There are 3 ways to turn a row about zero (a turn may also mirror it). The second row of each pair is the first, turned, with some noise. The first 27 pairs use one turn. New pairs use 2 turns, one after the other, and a turn may come again.
Known pairs, each followed by its turns in order:
[-1.271,1.717,-0.881,2.181,2.674,-3.505,1.660,0.452]
[-2.719,-3.556,-1.606,1.170,-2.498,0.737,1.081,0.123] | F

[2.359,-3.420,-1.932,2.939,3.402,3.476,-1.364,-1.737]
[1.707,2.997,1.967,1.979,3.251,0.869,-5.118,0.376] | Z

[-2.590,-1.756,0.516,2.148,2.703,0.839,-3.217,3.583]
[0.047,-2.194,3.949,-0.709,0.620,-0.924,3.757,2.970] | S

[-2.109,0.817,1.987,-2.925,-2.639,-1.751,-3.648,-1.978]
[-1.714,-2.124,0.432,-0.248,-1.686,-4.848,1.939,2.647] | Z

[0.834,2.214,1.462,-3.220,-1.686,-1.450,0.911,0.736]
[0.145,1.618,-0.638,3.484,1.376,0.597,-3.344,0.051] | S

[1.247,0.606,-0.287,-2.400,1.373,0.215,0.521,-3.015]
[-0.492,1.155,0.035,1.258,-0.285,-3.398,-0.893,1.396] | F

[1.709,2.869,-1.945,1.183,-2.234,-1.322,1.605,-1.562]
[0.684,-1.623,-0.247,-1.475,-2.805,-0.736,-2.106,3.140] | F

[0.852,-0.914,1.969,-0.415,-3.405,-1.722,-3.100,-0.734]
[0.472,2.736,-1.737,0.269,3.534,2.118,1.408,1.622] | S

[1.286,1.921,-2.992,-1.170,-0.624,-2.387,1.814,2.300]
[-0.855,-1.777,-0.480,-2.699,-3.368,-1.692,-1.369,-1.440] | F

[-0.065,2.478,0.967,-1.100,3.218,3.094,3.380,1.391]
[0.703,1.479,-4.427,-0.813,2.022,0.231,0.541,-3.488] | Z

[-1.782,3.336,-0.146,0.019,1.299,2.851,-1.799,-3.059]
[0.096,-0.695,-2.978,0.701,3.771,-2.176,-0.778,2.593] | F

[-0.275,0.087,0.440,0.778,-0.448,-2.285,-1.137,1.613]
[0.996,-0.408,-0.480,0.642,1.360,-0.811,0.305,1.338] | S

[-3.107,-2.503,1.420,-2.738,0.169,-0.730,2.278,-1.910]
[1.513,-2.810,-2.262,2.258,-3.178,-1.720,-1.621,-1.539] | Z

[1.991,1.282,-2.274,2.923,-0.342,-1.416,2.585,-2.782]
[-3.308,1.709,1.054,0.046,-1.960,2.936,-2.110,-1.805] | Z

[-3.388,-3.353,1.520,-1.648,1.260,-0.672,-1.295,0.470]
[-1.543,2.751,-1.264,0.774,1.074,1.166,3.132,-2.588] | F

[-1.500,-0.510,-3.568,3.009,-3.348,-0.629,1.983,-2.051]
[2.956,0.379,-2.704,-4.269,-2.371,0.773,-1.355,0.635] | S

[-1.858,0.509,-0.204,-1.684,0.754,-1.549,-1.600,3.207]
[-0.704,-0.570,-1.318,-2.109,0.170,-0.528,2.116,-3.684] | F

[0.654,3.258,1.036,-3.142,1.920,-0.350,2.455,-2.727]
[-2.983,0.952,-3.123,2.128,-0.552,-1.173,1.352,-3.029] | Z

[-0.050,0.299,-2.648,-1.843,0.022,2.541,-0.014,0.370]
[1.970,3.058,-1.522,0.577,-0.675,-0.231,0.581,0.894] | Z

[0.719,2.790,3.299,3.303,0.075,-0.311,-1.524,-2.207]
[-4.358,-0.767,1.703,-3.078,1.695,-0.549,-0.833,-0.534] | Z

[1.048,-0.355,3.677,-3.418,-2.905,-0.940,3.316,2.074]
[1.031,5.114,1.657,2.735,0.845,-0.601,-3.415,0.168] | S

[1.507,-0.006,2.295,-1.818,3.385,-0.118,-3.492,-2.195]
[-3.644,-1.107,-0.606,1.366,3.479,-0.849,2.034,-2.446] | S

[-3.188,1.607,-3.404,-0.236,0.577,-2.514,-2.291,1.545]
[-0.383,-1.836,-5.069,-1.515,-0.968,-0.613,0.991,-1.837] | F

[2.326,2.920,0.367,-2.882,1.223,1.751,-1.135,-0.313]
[-3.009,-1.036,0.422,3.316,0.264,1.833,-0.437,-1.812] | S

[-1.134,0.085,-3.454,-0.731,0.629,0.621,-3.496,-2.892]
[-0.942,2.431,-0.842,1.986,-0.955,-1.581,-1.744,4.253] | Z

[-1.395,-3.251,-3.316,-3.467,-1.868,0.526,-1.461,-2.058]
[-4.158,1.555,-2.012,-3.831,-0.046,0.427,-2.006,2.888] | S

[-0.083,0.124,-0.692,0.923,3.149,-1.163,-0.521,-3.065]
[-0.740,-0.756,-1.586,3.877,-0.565,-1.405,0.662,1.327] | F

New pairs, each followed by its turns in order:
[-0.127,3.083,-3.408,-2.812,2.327,-0.923,-1.567,2.854]
[1.560,0.756,1.155,-2.777,-0.159,-0.947,3.293,4.376] | S S

[3.133,1.579,3.562,-3.351,1.926,2.528,-0.412,2.775]
[-2.077,-2.084,-0.413,-4.912,0.665,-0.436,-4.609,-1.177] | S Z

[-2.674,-2.135,2.357,-1.350,-0.065,3.158,-1.286,-1.463]
[2.226,-0.076,-0.297,-0.440,-3.647,-0.948,3.070,-0.841] | Z F

[-0.028,-1.315,0.791,1.705,1.088,3.078,-2.896,1.985]
[-2.079,-0.671,-0.114,-0.056,-1.183,-0.685,2.957,-3.517] | F S

[2.633,-2.012,-3.084,-2.521,1.025,3.204,-2.779,2.927]
[0.152,-6.787,3.117,0.465,-0.128,-1.491,-1.174,0.245] | Z F

[-2.750,-3.037,-2.119,0.796,0.064,3.013,-2.660,0.813]
[1.570,-1.563,-1.677,3.114,1.104,-2.524,-2.921,1.389] | F F

[-0.867,-2.067,-3.090,-1.505,-1.579,-3.241,-1.010,-0.829]
[1.953,-0.520,1.944,-2.804,-0.112,3.996,-0.556,-0.479] | Z F

[-3.446,-0.373,2.961,3.056,0.701,1.581,2.809,3.667]
[-2.640,-1.534,5.450,-3.527,-0.297,0.505,0.461,-1.757] | F S

[-2.640,-1.584,3.455,2.786,2.632,-0.135,-1.104,3.004]
[1.266,1.480,0.853,4.184,-0.312,-1.479,0.904,-4.352] | Z F

[2.070,-2.609,-2.517,3.625,0.139,-0.468,-3.384,-1.464]
[-0.550,0.949,-0.124,-0.522,-4.397,-1.619,-4.586,0.512] | S S

[-0.937,1.395,1.397,0.399,-3.646,-0.425,2.581,0.803]
[3.663,-2.085,1.570,0.157,1.529,-2.243,-0.041,0.457] | S F

[-3.155,-1.859,-1.756,-2.349,-3.003,2.924,-0.602,2.660]
[-3.242,-3.780,-1.480,0.874,1.305,2.178,-1.935,-2.379] | F S

[-3.058,0.235,-2.218,2.096,-2.552,2.242,-1.635,-3.654]
[0.950,4.005,-1.128,-0.409,2.754,2.611,1.975,2.741] | F Z

[-0.763,-3.044,-0.872,1.989,2.098,0.713,0.828,0.460]
[0.720,2.867,-0.216,1.003,1.421,-0.837,-2.688,0.219] | S S

[-3.552,2.126,0.787,-1.780,1.446,-0.981,-2.934,-2.098]
[1.870,-2.165,-1.007,0.792,-1.487,3.898,1.309,3.299] | Z Z

[-0.785,3.489,1.808,-0.428,-0.702,1.682,-3.124,-3.197]
[-2.867,-0.341,-3.618,-2.469,-1.799,-1.117,3.268,-1.203] | Z F

[-0.338,-1.675,-1.793,1.665,1.592,2.114,3.625,2.513]
[2.965,0.399,1.097,1.322,1.504,-3.394,-3.079,0.955] | Z F

[-0.533,1.588,-3.061,-2.455,-0.276,3.422,1.544,-1.591]
[1.801,-1.586,-3.663,-0.183,-0.369,-2.363,2.859,-1.095] | F F

[-1.032,0.374,-3.013,-0.791,1.815,-0.198,-1.167,-2.385]
[2.230,-2.785,0.413,-0.201,-0.437,1.388,0.632,2.949] | Z S

[-2.866,-2.705,0.954,-1.114,-3.523,1.804,2.765,2.947]
[-2.903,-2.351,2.422,0.787,1.846,3.526,-2.880,-2.375] | F S

[-1.811,-1.941,1.735,-1.297,2.317,-3.135,-0.831,-0.408]
[-1.501,-3.065,-2.216,2.997,1.375,1.612,0.562,0.646] | S Z

[3.322,-0.466,2.019,-2.861,3.529,-1.712,1.740,1.500]
[-2.405,1.435,1.149,-0.585,-0.381,2.899,3.595,3.713] | F F

[-3.054,-2.066,-0.159,0.782,2.493,1.052,2.660,-2.609]
[-2.423,1.982,-1.731,0.208,4.171,-1.255,-2.268,-0.750] | S S

[1.607,-2.026,-1.137,1.895,3.314,2.256,1.505,-2.836]
[3.616,-2.371,-2.734,1.582,2.518,-1.164,0.681,1.383] | Z F

[0.982,3.206,-0.600,-1.495,-1.806,-1.826,3.254,1.163]
[1.356,1.211,0.469,-2.121,-1.802,1.434,-3.015,-2.163] | Z S

[0.790,-3.461,-0.946,3.461,1.168,-0.401,3.082,2.885]
[-1.360,-1.818,2.865,-0.347,-3.124,1.667,4.745,-2.431] | S Z

[-2.633,1.266,2.629,3.297,2.135,2.318,-3.075,-1.680]
[-2.951,3.137,2.661,-0.777,-0.977,-2.675,-0.331,-4.993] | S S

[1.315,-0.014,2.222,-2.630,-2.768,-2.731,-2.984,-1.570]
[1.122,1.675,-0.887,4.358,-1.422,-1.675,-3.467,-1.073] | F S

[3.040,2.888,3.170,-0.434,-2.998,2.157,2.792,-1.819]
[0.186,-1.574,-1.995,-0.292,-0.330,5.194,1.845,-4.485] | S S

[-0.111,-0.908,3.095,-3.250,-0.733,-0.326,-0.784,-0.300]
[-1.294,-2.815,1.138,1.639,-1.003,2.332,-0.816,-1.110] | Z Z

[-2.739,2.738,3.118,-2.285,-0.748,-1.242,-0.148,-3.023]
[0.899,-3.376,-0.103,1.234,-4.777,1.642,0.091,2.207] | Z Z

[1.233,0.354,3.654,-0.458,-3.063,-3.636,-0.605,-0.249]
[0.281,-5.252,-0.273,2.200,0.137,-1.954,-1.194,-0.194] | S F

[3.459,-0.552,0.706,0.446,-1.650,1.827,0.292,3.558]
[0.403,-2.002,1.640,-3.060,0.879,2.560,-1.917,2.386] | S F

[-1.595,-1.137,0.464,1.156,-2.428,1.072,-3.587,-1.724]
[-2.466,0.313,1.237,0.934,1.753,-2.199,-1.931,-2.270] | S F

[0.482,2.098,1.849,-3.431,0.235,2.552,-3.517,-2.250]
[-2.733,-2.815,-2.137,-0.832,-4.033,-0.303,2.646,0.595] | Z F

[3.119,-3.287,1.933,1.468,-2.376,-1.300,-2.733,0.247]
[0.806,3.635,0.156,3.610,-1.980,1.865,0.701,-3.114] | F S

[1.147,3.342,1.103,-3.534,-1.857,2.319,1.310,-2.945]
[-1.274,-2.436,-0.304,-2.195,-1.423,-1.486,4.713,-2.669] | F F

[-0.419,3.057,1.355,1.020,0.998,1.552,-3.166,3.641]
[1.170,0.147,-0.763,5.308,1.021,-0.423,-2.354,-1.322] | F Z

[-0.225,1.705,0.988,-1.652,-2.728,-2.768,-2.080,2.942]
[0.710,2.785,2.115,-0.024,-2.283,-2.877,-2.665,-0.181] | Z S

[-0.114,-0.048,-3.055,-2.866,1.524,-1.631,2.824,0.218]
[1.755,-0.323,-1.979,-2.236,2.802,1.090,-1.482,1.811] | F S

[3.414,3.534,-3.530,-3.586,-1.416,-2.480,-2.786,2.858]
[2.591,-3.039,0.694,-2.437,-3.565,0.699,3.507,4.492] | S S

[1.301,-0.422,-2.738,-0.130,-0.505,-2.765,0.935,-2.657]
[0.429,-0.346,0.959,-4.485,-0.401,-0.631,-1.248,-0.169] | Z Z

[3.057,1.832,2.191,2.244,1.559,1.192,-2.165,-1.027]
[0.529,2.170,0.846,1.719,-1.016,-3.522,3.653,-0.297] | F S

[-2.283,-1.444,-2.806,-3.502,0.228,-1.026,-1.020,-2.159]
[0.458,-0.309,2.874,-2.841,-0.575,3.708,0.754,1.230] | Z Z

